There are 4 ways to turn a row about zero (a turn may also mirror it). The second row of each pair is the first, turned, with some noise.
Known pairs, each followed by its turn:
[-45  16 -19  34]
[ 24 -40  24 -29] => taz

[22  7 44  4]
[20 15 42  9] => Fumug

[ 18 -33  35  29]
[28 16 47 17] => voku

[-40  -4  -8 -35]
[  0 -45 -32  10] => voku

[-42 -21  -4 -23]
[ 16 -35 -25  22] => voku

[ 29 -18  24 -18]
[-11  27 -27  22] => taz

[-23  10  13   3]
[-21  -7  12  16] => Fumug

[  6  -2 -23  34]
[ 22 -18 -27  14] => Fumug

[ 21 -13  -7 -35]
[  0  31 -16 -21] => tesiv

[  3  -9 -23  45]
[-17 -28  -7 -39] => taz

[ 25  17  42 -25]
[-21 -23  44 -18] => voku

[-21 -22 -29 -45]
[-36   4 -21 -45] => Fumug

[-32  28 -20  -7]
[-9 14 15 41] => tesiv

[-41  45  16  -6]
[-48   9  15  39] => Fumug

[ 11  22  17 -27]
[ 31  20 -14   5] => tesiv

[ 20  30 -37 -41]
[ 9 63 18  1] => tesiv

[-15  -3 -33  -6]
[ -6   2 -34  10] => voku

[  7  39 -26 -21]
[-19   6  44  15] => taz

[ 12 -23  36   9]
[ 10 -28 -24 -23] => tesiv

[ 29  17 -25  19]
[-42 -14  10 -10] => taz

New pairs, each followed by its turn:
[-33 -43 -39 -15]
[-65  16 -15   2] => tesiv

[ 39 -37 -36   1]
[-25  37   1  48] => voku

[ 34 -33 -27  36]
[ 53 -25 -27 -12] => Fumug

[ 42 -23 -25 -29]
[-45   9   9  38] => voku

[22 33 12 20]
[-26 -31  -2  21] => taz

[ 34 -21  -8 -24]
[-34   5  17  30] => voku

[27 -8 12 26]
[38 -7  8  8] => Fumug

[  4  31  37 -21]
[-12 -30  25 -33] => voku

[-4 13 43 11]
[ 1 -2 41 23] => Fumug

[ 41 -35  -5  22]
[-36  10 -40 -27] => taz

[ -1 -18  13 -35]
[-12  13  20 -33] => Fumug

[ 32 -24  10  42]
[ 56 -22   5   5] => Fumug

[ 17 -44 -20  45]
[-38 -34  20 -42] => tesiv

[ 42 -33 -15 -45]
[-28  65 -10   2] => taz

[ 19  19  36 -22]
[ 44   7 -21  -5] => tesiv

[-31 -32  18  45]
[  3 -63  17   8] => Fumug

[ 1 28 11 12]
[  1   4   7 -32] => voku

[-44   7  23  13]
[-31 -31  22  23] => Fumug

[  8 -26  14  10]
[  3   8 -32  -9] => taz

[  1  30  18 -29]
[ 3  6 16 42] => taz

[ 36  17 -32   1]
[ 25  28 -35   7] => Fumug

[40 20 15 39]
[ 37 -26  32 -25] => tesiv

[-27  42  -3   3]
[  4 -11 -26 -44] => voku

[ 21 -26 -36 -31]
[-38   3 -13  43] => voku

[-17  17   1 -36]
[  7  30 -17  29] => tesiv

[-21  -3   2 -15]
[-26  -3   3 -10] => Fumug

[ 36  -8  45 -35]
[ -9  33 -32  50] => taz

[ 40 -26  29 -35]
[-27 -18  50  30] => voku

[-45 -24  14  -8]
[ 36 -35 -11  16] => voku

[ -8 -18  43 -43]
[ -3 -54  31  14] => voku

[ 24 -28 -25   0]
[-14  23  -1  35] => voku

[-11 -23   9   7]
[-14 -16 -15  -3] => tesiv

[  0 -42 -10   2]
[-36  -7 -15 -22] => tesiv

[-11  42 -45  -3]
[-23  10 -50 -28] => voku

[ 33 -23 -19   6]
[ 37   0 -18 -21] => Fumug

[ 20  26 -45  -5]
[-38  26 -29  -9] => voku

[ 16 -25  12  16]
[ 28 -13  12 -10] => Fumug

[ -9  17 -16 -28]
[ 4 16 32 10] => taz

[-17  35  -8  44]
[ -3 -57  17 -10] => taz

[ 40 -26 -13  -9]
[ -7  16  -2 -46] => tesiv

[ -5  26 -10  25]
[  1  -2 -16  34] => Fumug

[  3  12  39 -28]
[ 36   6 -35   9] => tesiv

[ 20 -15   9 -30]
[  8  21 -26 -22] => tesiv

[-45  31   8  22]
[  5 -27  11  52] => tesiv

[45 44  9 -4]
[-43  15  27 -39] => voku

[-31 -11  23  14]
[ -9 -31 -20  17] => tesiv

[-37 -45  28  -2]
[ 54  12 -34 -11] => taz

[ -9  32 -12   3]
[ -5   2 -21 -28] => voku

[-26  -8  12  -9]
[-24 -11  16  -7] => Fumug

[ 19 -18 -13  32]
[ 34 -19 -15   0] => Fumug

